The rows are grouped in 4 ways, from coarse to fine. Each group lies inside one group of the grouping before and may be the whole of it. The rows also spread widely along 12 directions, which tell nothing about the answers.
In the rows, 128 means zero.
Some rows, each with its group in each grouping after it:
[141 121 220 107 113 178 167 124 159  86  88 134 110 147 172  93 133 129
 129 118 118 137 148 133 151 112 163 118 140  76 178 189 192 113 121]  mel K_850 siso K_801
[158 119  82 156 115  87 142 109 133 107  92 126 140 163 123 135 132 173
  81 109  67  99 107  94  83 137 139  90 127 189  93 106 158 126 110]  Niz K_339 tozi K_155
[115 148 125 112 145 108 125 109 101 140  84 143 115 155  88 161 143 150
  72 137  84 125 125 110 202 109 108 123 106 149  98 129 102 158 138]  Niz K_745 kipo K_239
[ 92 129 137 115 139 119  99 109 157 130 191 147 140  56 181 114  81 121
 178 134 176 139 123 138  27 147 111 150 192 118  99 172  67 156 105]  Bosa K_72 Netep K_914
[148  77 110 177 107 130 144 100  89  72 105  89 156 133 137  76 134 128
 174  69 103 159 132 107  49 177 140 102 102 191  90 149 175 156  94]  mel K_921 Kura K_517
[164 106 163 135  90 171 185 109 116  63  91  76 127 163 177  83 119 134
 148 100 118 139 120 111  83 128 155  98 140 110 145 197 213 143  95]  Niz K_339 mela K_767
[102 100  50 153 149  77 106 107 145 119 144 190 151 100  96 113 113 146
 129  93  92 115 147 147  61 146 128 115  96 188  76  93 113 130 112]  mel K_921 Kolu K_750
[166 133 127 154 130  98 106 117 107 130 153 188 141 133 103 146 108 149
 139 111  63 143 128 114 130 147 138  93 145 146 139  86 124  99 160]  Niz K_835 daser K_472
[143 102  31 136 129  66 146 151 152 159  71  65 201 153 146  88 139 103
  83 126 119  78 108 115 108  76 169 162 101 148  88  92 174 103 109]  Niz K_450 lod K_513
[130 111 167 146 118 158 152 131 150  90 138 154 100 126 139  97 121 124
 159  85  97 128 141 155 106 174 175  64 126 141 146 131 201 119 122]  Niz K_745 kozu K_172
[149 137 115 168 108 127 119 127  84 110 143 129 107 135  88 163 149 129
 145 131 131 127 110 112 126 164 101 110 134 145 142  68 120 101 163]  Niz K_835 lefos K_499
[129 116  84 115 123 164 134 145 106 142 136  70 110 128 128 135 110  91
 151 123 176  91  97 163 132 115 128 132  99 117 120 144 133 155 108]  Niz K_745 pevar K_475
[174 157 109 115 134 161  86 143 151 155 110 105  80 145 123 176 102 200
 114 158 155  73  77  93 148 119 118 114 159 108 145 129  98 141 107]  Niz K_835 daser K_844
[144 106 152 123 119 118 169 121 109 123 162 105 166 104 174 128  83  90
 152 104  84 158 132 151  97 122 150 119 150 135 139 169 136 134 136]  mel K_850 pipad K_874
[127 130 132 160 109 113 146 136  80 128  82  81 130 149  90 128 199  87
 120 129 128 146 123 101 193 163 136 132  99 160 122  66 155 112 163]  Niz K_745 kozu K_152
[147 119  88 134 127 110 117 138 114 133 154 179 148 140 105 124 101 114
 139 113  88 117 128 158 126 104 145 119 105 115 133  96 144  94 149]  Niz K_450 vab K_473
[ 54 146 184 123 113 164 166 133 108 112 158 105  52 103 100 191 180  38
 130 122 161 115 120 199 182 200 124 102  90 194 126 115 138 145 162]  Bosa K_916 Luro K_832
[ 96 144 176  95 160 136 135 164 212 184  63  77 150 104 182  69 132  91
 124 134 148 127 145 109 193 129 197 139 139 108 138 149 153 144 100]  Niz K_339 tozi K_412
[202 119  86 131 131 129 105 138  88 165 120 115 143 152 107 155  97 164
 129 112  64 118 103 118 170 113 145 109 101 133 142 118 117 119 130]  mel K_850 siso K_644
[128 118 131 159 134 118  85 127 150 109  91 144 119 117 114  96 158 157
 151 120 136 131 141  89 109 179 130 125 124 154 105  99 128 119 117]  mel K_850 pipad K_859
[113 144 142 134 111 132 155 143 147 117 138 151 120 128 108 125 159  97
 129 143 143 123 139 139 147 134 133 123 143 100 173  66 161  63 170]  Niz K_339 mela K_637
[132 125  92 120 141 115 135 133 105 154 164 164 144 123  98 140  91 111
 130 107  73 126 132 169 154 108 139 100 101 128 136 100 130 117 151]  Niz K_745 kipo K_324
[116 148 157 127 136 103 152 127  96 163 113 101 164 116 114 142 146  94
 111 131  78 168 142 115 208 135 147 125 133 157 137  93 119 116 173]  Bosa K_916 Luro K_291
[123 139 157 131 132 130 119 117 143 107 132 195  89 138 106 152 141 159
 109 116  88 114 134 138 140 154 131  94 127 152 127 112 136 121 144]  Bosa K_72 Midak K_754
[123 119 100 155 123 119 121 147 187 108 170 167 113 109 139 120 105 135
 152 116 143  81 120 153  39 158 151  92 157 141 131  84 159  87 121]  Niz K_450 vab K_15
[152 118 212 160 121 103 122 106 126  93 123 167 141 120 154 111 138 130
 155  98  67 174 146 100 107 191 162  99 161 160 125 137 150 112 146]  mel K_850 dupet K_425
[ 45 107  81 123 151 134 125 141 136 148 156 130 140  65  98  90 132  49
 176 102 171 140 156 193 130 143 125 154  67 153  98 105 107 150 124]  mel K_921 vub K_955
[187 123 131 141 120 113 109 137  91 145 164 168 132 149 117 155  94 121
 144 107  63 117 110 143 148 141 159  86 125 125 148 105 144  96 157]  Niz K_745 kipo K_239
[154 129 124 146 138 118 102 127 101 143 151 161 124 120  94 159 116 145
 147 105  69 142 126 132 150 166 134  95 114 161 136  95 105 116 150]  mel K_850 siso K_644
[113 129  91 135 128 107 131 113 130 119 142 143 132 115 118 136 116 128
 123 123 122 119 119 129  87 136 113 119 131 151 101 115 114 138 118]  Niz K_339 tozi K_412
[104 123  62 142 121 141 143 127  84 124 175  97 127  99  97 141 111 103
 162 127 161 129 113 149  90 128  90 124 123 135 120  95 107 138 132]  Niz K_745 kipo K_239
[125 126  82 127 136 163 130 117 147 117  93  57 124 119 149  99 101 180
 143 131 172 121 108  89  75 112 111 130 149 127 108 164 121 180  69]  Niz K_835 daser K_844
[167 149 181 114 120 156 129 143 157 128 129 185  90 161 123 158 117 147
 109 137 101  98 120 138 186 114 154  93 148  83 193 115 163  83 161]  Niz K_835 daser K_844
[114 138 145 112 150 122 104 117 108 153 154 182 144  97 104 136 112 123
 151 129 101 172 151 139 172 123 113 142 127 106 141 121  71 127 157]  mel K_850 siso K_644
[106 140 169 130 112 173 139 138 146  96 119 126  52 133 114 148 166 124
 132 134 176  98 112 142 145 169 126 102 132 128 145 118 158 127 131]  Niz K_745 kozu K_152
[ 68 121 157 122 132 170 136 107 143  85 190 194  96  77 124 104 103 107
 186 101 147 148 160 191  81 156 125  98 129 120 136 148 137 134 129]  Bosa K_916 Luro K_291
[160 108  74 145  91 147 166 137  94 100 113 112 111 178  89 135 147 112
 109 107 109  90 108 152 135 117 137  99  69 141 143  89 196 102 135]  Niz K_339 tozi K_155
[100 133 125 132 140 109 125 123 141 131 121 152 143 103 109 120 147 128
 126 132 124 145 148 122 135 134 119 142 132 133 128  94 105 105 147]  mel K_850 siso K_644
[151 108 118 102 133  78 108 133 129 167 154 154 203 115 174  93  81  69
 143 131 125 123 125 150 113  73 161 170 142  59 127 154 122  97 137]  Niz K_745 kipo K_324
[129 127 132 132  94 147 158 126 128  84 119 127  79 151 107 171 167 128
  95 138 148  83 109 147 127 128 107 127 116 133 147 110 154  94 145]  mel K_850 siso K_801
[141 134  78 133 120 108 113 138 101 158 156 121 153 117 107 139 117 104
 148 139 142 123 109 128 127 120 117 145 131 108 136  83 104 101 149]  Niz K_339 mela K_767
[134 119 142 119 117 137 128  98  75 108 141 144 136 129 126 126 113 109
 145 115 110 152 130 149 132 119 123 130 108 121 120 166 125 144 132]  Bosa K_916 Luro K_832

New rows, each followed by its group in each grouping:
[ 99 126  82 120 136 156 124 125 112 132 135  84 106 105 114 136 113 111
 155 122 176 119 109 147 117 131 103 135 103 148  96 148 103 181 100]  Niz K_835 daser K_472
[ 99 136  38 115 146 160 155 138 121 142 150 129 120 115  69 130  99 149
 132 128 126 117 134 158 137  80 102 115 102 118 141  81 118 141 125]  Niz K_450 lod K_513
[175 122 131 147 107 134 166 133  91 122 142 110 144 151 124 145 119 130
 125 107  61 138 121 128 144 130 152  88 132 145 164  95 169 101 159]  Bosa K_72 Midak K_754
[123 101  55 134 155 123 119 128 103 157 122 116 183 101 102  78 101 128
 168  92  90 165 152 134 134 113 138 134  79 139 112 108 113 139 115]  mel K_850 siso K_644
[108 130  61 101 123 127 169 127 123 138 156  74 172  99 145 123  87 114
 122 163 184 118 112 132  80  45  87 172 171  66 141 130  96 124 124]  Niz K_745 kipo K_324
[ 84 129  83 134 120 116 159 116 156  93 131 138 114 121 115 139 140 133
  97 139 160  87 120 143  66 114  96 129 148 145 107  97 136 117 127]  Niz K_745 pevar K_475
[106 135 118 153 109 147 137 142 137  91 139 151  99 128  92 124 158 117
 146 142 174 111 134 138 109 142 111 125 132 115 150  64 153  87 151]  Niz K_450 vab K_15
[107 103 140 136 108 118 144 131  91 124 171 129 137 108 119 143 145  26
 159 105 140 136 127 185 129 159 132 141  93 154 121 122 135 117 160]  mel K_921 Kura K_517
[149 101  71 145 123  69 129 137 136 140 124 150 165 149 124 127 133 110
  92  96  65  86 120 154 114 126 171 116  86 181  99  79 170  88 140]  Bosa K_72 Midak K_754
[156 102 167 157 122 105 120 106  96 111 110  98 159 125 170  94 118  97
 173  87  96 169 126  99  95 182 164 113 133 176  90 177 150 164 112]  Niz K_835 daser K_472
[106 145 152 124 148  71  82 106  82 150 117 192 148 128  89 140 146  97
 122 136  89 168 144 116 193 133 112 159 103 142  82 123  70 147 162]  Niz K_450 vab K_473
[122 160 133 135 139 149 104 150 138 155 126 150  69 130  68 173 152 143
 123 132 117 106 118 126 200 179 133  82 113 157 145  60 113 124 147]  Niz K_339 tozi K_155
[172 136 144 170 120 125  78 136 147 117 103 173  94 148  89 148 167 191
 128 132 119 103 117  80 134 185 132  97 145 148 146  59 134  79 142]  mel K_921 Kura K_517
[ 94 128 101 111 138 113 165 111 127 129  94  97 147 130 133 126 124 119
  90 125 114 121 128 129 130  94 121 135 123 155  91 149 128 166 113]  Niz K_745 pevar K_475
[114 141  88 117 128  84  83 160 140 186 153 114  89 118 112 206 150  55
 109 140 165  43  73 176 157 175 139 140  92 182  82  97  94 122 139]  Niz K_339 mela K_637
[169 153 149 166 111 120  94 105 144  80 107 171  71 159 106 175 161 240
  93 147 114  94 101  58  85 175 100  91 187 160 126  88 119 105 133]  Bosa K_72 Midak K_754
[145 117  90 134 117 140 145 109  79 118 187 151 155 111 114 120  84 136
 163 111  97 160 132 146  86 106 108 117 135 113 146 113 119 118 146]  Bosa K_72 Netep K_914
[161 138 202  99 150  77  58  78  69 155 168 252 169 118 133 130  67 123
 164 115  37 203 149 123 168 124 129 139 143  82 110 201  54 157 155]  Niz K_339 mela K_767
[155 130 102 138 143 125  87 135 173 139  89 153 141 138 126  84 119 187
 132 133 128 112 131  83 122 113 146 127 142  99 138  98 142 101 113]  Niz K_835 daser K_844
[ 99 126 171 139 120 117 143 110  86 121 184 105 135  79 147 148 120  57
 174 110 127 167 126 153 104 189 131 116 148 174 111 142 108 147 150]  Bosa K_916 Luro K_291
[169 118  78 115 124 143 145 110 122 116 131 158 142 153 124 121  79 196
 105 111  67 113 124 132  99  67 127 102 126 110 141 137 148 120 115]  Bosa K_72 Netep K_914
[111 144 130  87 142 143  98 124 192 136  49 127 105 142 132 125 152 185
  73 171 189  80 116  87 152  77 105 176 144  87 115 165  97 145  89]  mel K_921 Kura K_517
[140 132  41 137 149 171 105 125 105 142 132 131 132 110  70 104  87 211
 163 118 108 141 137 114 129 109 111  95 110 122 146  78 106 135 109]  Bosa K_916 Luro K_832
[217 128 152 142 113  87  99 124 106 142  82 167 153 191 126 135 142 166
  85 124  38 117 114  84 178 119 168 116 125 131 138 103 159  76 158]  Bosa K_72 Netep K_914
[176 149 154 141 124 109 102 125 124 137 153 170 115 137 125 181 113 177
 116 133  73 118 107 105 133 153 133  94 175 144 147 100 106 103 155]  Bosa K_72 Midak K_754
[120 135 127 143 121 133 170 139 148 112 120 103 130 129 132 116 139 124
 124 131 129 121 128 118 111 130 143 109 154 134 146  94 167 110 136]  Niz K_450 lod K_513
[128 121 172  98 133 135 111 133 133 133  98 148 130 147 154  96 121  86
 138 122 129 125 133 148 173 104 162 152 100  87 118 191 149 146 119]  Niz K_450 vab K_473
[123 123  98 155 129  77 116 157 160 147 131 134 129 128 125 146 142  92
 115 110 105  76 110 149 118 172 174 100 108 198  98  67 158  98 139]  Niz K_450 vab K_15
[145 161 207 125 131 155  86 132 128 134 119 160  60 140 112 172 147 145
 137 148 142 114 112 110 190 173 127 105 158 111 149 128 109 132 147]  Niz K_745 pevar K_475
[103 111 164 135 121 129 153  94 162  66  99 135 104 125 158 116 139 148
 114 114 134 119 135 120  63 154 128 113 145 163  96 186 149 163  92]  mel K_921 Kolu K_750
[186 119 127 150 106 122 131 138 120 118 120 140 126 159 118 147 136 146
 115 115  83 104 113 125 136 134 151 105 124 132 162  87 166  69 152]  mel K_850 siso K_801
[159 124 128 152 136  59  71 133 155 159  84 121 159 126 150 128 150 140
 111 130 111 106 108  78 120 166 160 149 144 167  93 103 108 100 125]  mel K_850 siso K_801
[174  88  69 151  99 114 100 119 100  88 129 173 103 176 102 131 133 131
 125  94 117  66  95 161  84 133 138 113  68 141  94 123 178 108 115]  Niz K_745 kozu K_152
[157  85  74 207  94  84 129 128  91  86 180 130 181 116 132  84 118  85
 201  86 115 144 126 129   5 184 151 106 133 169 110  63 175  79 142]  Niz K_450 vab K_15
[150 130 165 128 105 131 141 131 122 116  84 102 138 152 145 101 157 104
 129 137 141 135 124 100 156 126 147 143 135  94 148 136 166 106 136]  Niz K_339 mela K_767
[ 73 120  14  85 159 155 149 133 148 162  92  83 152 111 102  82  99 131
 114 123 152 111 136 151 143  52 115 151  67 115  98 136 115 183  75]  Niz K_339 tozi K_155
[ 87 122 106 125 114 145 175 115 130  97 148 103 144  99 140  99 117  97
 148 135 174 143 133 137  68 108 102 144 150 104 130 136 133 137 117]  Niz K_339 tozi K_412
[ 69 136 155 103 155 121 102 129 128 165 144 148 137  81 126 102 128  52
 175 123 150 164 153 160 174 152 137 155 104 116 106 149  92 158 135]  Niz K_339 mela K_637
[104 108 154 158 120 116 159 121 139 101  87  86 174 107 154  60 161 101
 153 117 145 173 154  91 100 148 143 148 149 142 124 121 157 120 124]  mel K_921 vub K_955
[202 110  62 130 128 125 101 159 127 177 134 132 165 144 112 129  88 153
 136 117  92  94 108 128 143  91 160 118 114 102 163  84 138  81 131]  mel K_921 Kura K_517
[128 143 158 118 119 148 168 142 129 118  86 121 127 161 119 116 150 121
 105 141 113 134 139 120 192  91 143 127 127  94 166 114 173 105 152]  Niz K_450 vab K_473
[188 128  70 144 131 124  79 125  95 137 120 175 132 158  74 132 111 184
 136 128 101 119 117 102 146 105 115 121 112 105 138  83 116 102 138]  Niz K_835 daser K_472
[118 142 151 114 139 186 153 144 171 113  74 149  94 141  92 107 147 181
 109 134 113 127 164 118 202 102 133 103 115  97 183  97 165 107 134]  mel K_850 pipad K_859
[120 120 108 137 143 123  54 131  87 157 127 120 130 106 104 111 146 101
 179 123 166 143 122 120 149 168 119 163  88 140  81 119  78 160 121]  Bosa K_72 Midak K_754
[162 120 161 127 127  86  84 123 127 142 149 222 150 138 130 119 112  99
 141 112  77 131 135 142 145 141 166 119 123 106 132 122 133  93 156]  Niz K_339 tozi K_155
[125 129 104 150 115 127 143 153 144 125  82  83 122 146 115 117 178 112
 113 142 169  91 114 109 139 138 139 134 127 136 132  63 167  91 136]  Niz K_745 pevar K_475
[ 82 140 147 130 129  99 113 109 112 116 112 145 108 123 100 154 175  85
 112 139 156 130 126 130 155 156  98 155 111 164  83 122  99 147 149]  Niz K_835 daser K_472
[148 117  98  98 120 203 152 133 131 112 101  87  93 149 126 130 104 167
 122 125 146  90 110 149 141  74 121 125  99  88 157 173 151 147  90]  mel K_850 siso K_801
[103 132 134 124 132 151 154 156 230 116 173 169  85  96 147 147 101 145
 121 116 133  64 124 180  75 145 158  75 167 144 168 100 161  88 122]  mel K_921 vub K_955
[148  99  50 122 115 143 133 152 112 145 161  98 148 120 123 126  93  96
 153 120 159  93 102 173 103  84 127 150  99 102 142 120 131 112 119]  mel K_921 vub K_955
[ 96 149 127 126 144 135 127 139 137 146 124 121 127  92  97 136 142 135
 135 149 143 150 146 109 164 135 105 137 145 127 145  79  88 119 149]  mel K_850 pipad K_859
[166 109 103 136 109 116 151 111  69 117 111 105 165 157 125 114 114 111
 128 105  80 149 119 116 130 109 133 123 101 134 116 146 150 144 124]  Niz K_339 tozi K_412
[ 96 101 132 136 140 102  81 133 148 141 133 133 127 102 154  96 134  42
 172  90 156 111 124 169 105 191 171 138  79 178  64 154 139 155 109]  Niz K_835 daser K_844
[ 84 127 172  97 140 156 155 139 198 123  75  90 138 101 177  70 138 115
 128 144 178 133 155 119 138 101 144 158 149  88 142 171 149 136 102]  mel K_850 pipad K_859
[136 153 171 106 107 111 165 154 184 145 113  99 122 141 176 169 141  90
  69 165 149  71  95 127 146 113 157 135 178 110 159 126 153  89 143]  Niz K_339 tozi K_412
[120  71  51 139 116 131 160 104  89  80 128 144 155 142 110  67 107 107
 146  65  87 130 144 180  74 101 141 110  46 148  86 149 196 149 101]  Niz K_745 kozu K_172
[148 104 104 149  71 149 144 134  98  76 197 140  83 143 119 162 132  65
 160 116 179  77  87 191  57 155 114 113 109 122 141 112 167  93 140]  Niz K_339 tozi K_155
[149 106  86 139 113 102 151 145 117 137 116 131 166 152 116 105 135  76
 116 108  92 112 128 151 146 109 165 125  82 129 135  82 186  85 146]  Niz K_339 tozi K_412
[156 148 184 167 131 196 102 123 148  83  69 133  70 136 105  82 151 245
 169 125 131 158 142  38 132 191 133  64 175 112 163 105 158 137 104]  Niz K_745 kozu K_172
[125 116  89 102 145 122 112 124 166 138 105 161 150 123 131  97 106 156
 114 125 118 106 140 142 121  75 136 151 108  95 124 141 124 116 105]  mel K_850 siso K_801
[147 139 130 143 153 105  96 152 183 174 142 135 142  95 154 116  90 144
 154 109  91 121 121 106 111 182 184  79 167 157 133  95 126 118 114]  Niz K_339 tozi K_412
[156 106 170 130 112 124 142 119 121  99  55 118 153 162 148  80 163 116
 117 118 106 144 143 105 156 113 162 149 107 110 129 153 185 108 129]  mel K_850 dupet K_425
[168 110 121 109 146  89 133 133 160 165 115 143 206 133 184  83  67 116
 122 103  58 131 137 133 129  76 195 124 138 105 135 161 162 111 120]  Niz K_835 daser K_472
[149 139  88 128 131  87  58 123  97 163 148 153 110 129  98 188 119 123
 121 141 136  90  82 126 132 152 102 143 114 150  79 118  59 149 126]  Niz K_339 tozi K_412
[122 148 153  90 153 207 118 131 141 139 116 118  99 101 118 112  90 186
 165 149 156 157 145 110 172  91 102 133 154  54 174 167  84 165 105]  mel K_850 pipad K_874
[ 67 130 127 116 156 143  91 164 178 173 143 124 124  69 134  77 131  56
 199 120 195 128 146 163 147 173 163 142 107 112 122 108 123 129 117]  Niz K_339 mela K_637
[105 163 163 129 132 149 163 111 137 100 143 156  76 111  92 191 131 185
 103 141  94 139 136 117 141 144  87  84 173 157 155 102  96 132 155]  mel K_850 pipad K_874
[180 121  83  91 131 161 141 150 121 166 125 124 138 161 122 125  71 134
 129 111  81  97 115 163 184  63 165 106  87  79 166 147 165 121 117]  Niz K_339 mela K_637
[130 134 101 151 153 107  88 154 152 178 117 111 146 100 121  99 125 124
 168 110 112 133 132 104 141 185 171 104 125 162 116  72 126 117 122]  Niz K_339 mela K_637
[133 114 125 113 118 123 118 118  93 133 121 104 139 131 142 129 125  86
 133 122 142 118 111 148 133 121 136 152 101 131  99 168 126 145 120]  Bosa K_916 Luro K_291
[101 134 138 112 131 160 155 112  91 131 157 106 123  98 112 158 108 114
 149 125 129 160 129 141 142 127  95 124 135 137 135 153  86 173 133]  mel K_921 Kura K_517
[103 126  63  93 145 119 169 142 161 174 168  90 194  82 168 110  56  92
 133 133 137 123 127 162  94  53 138 149 157  94 146 132 114 125 124]  Niz K_835 daser K_844
[173 118 122 157 150 113  84 121 134 138 103 146 138 135 134 101 100 182
 155  89  64 131 126  90 111 173 169  77 137 167 101 124 138 146 101]  Niz K_745 pevar K_475
[163 108 135 148 124 123 110 127 130 115  86 107 133 147 151  86 132 135
 145 107 126 116 117  98 109 151 161 113 122 131 111 144 169 132 102]  Niz K_745 kipo K_324
[124 120 116 119 147 161 118 129 147 121  88 156  90 151 103 106 123 157
 125  95 101  98 136 148 158 132 153  86  79 142 112 141 167 157  99]  Niz K_745 pevar K_475
[139 103 125 133 113 108 128 101  93  93 110 165 116 168 116 127 143  98
 119  86  77 114 123 158 128 147 143 109  64 167  81 164 171 145 121]  Niz K_339 mela K_637
[162 140 103 138 117 112 122 179 156 162  74  76 153 158 132 113 160 118
 105 165 160  86 105  89 170  97 162 157 140  92 156  63 162  64 143]  Niz K_450 vab K_473
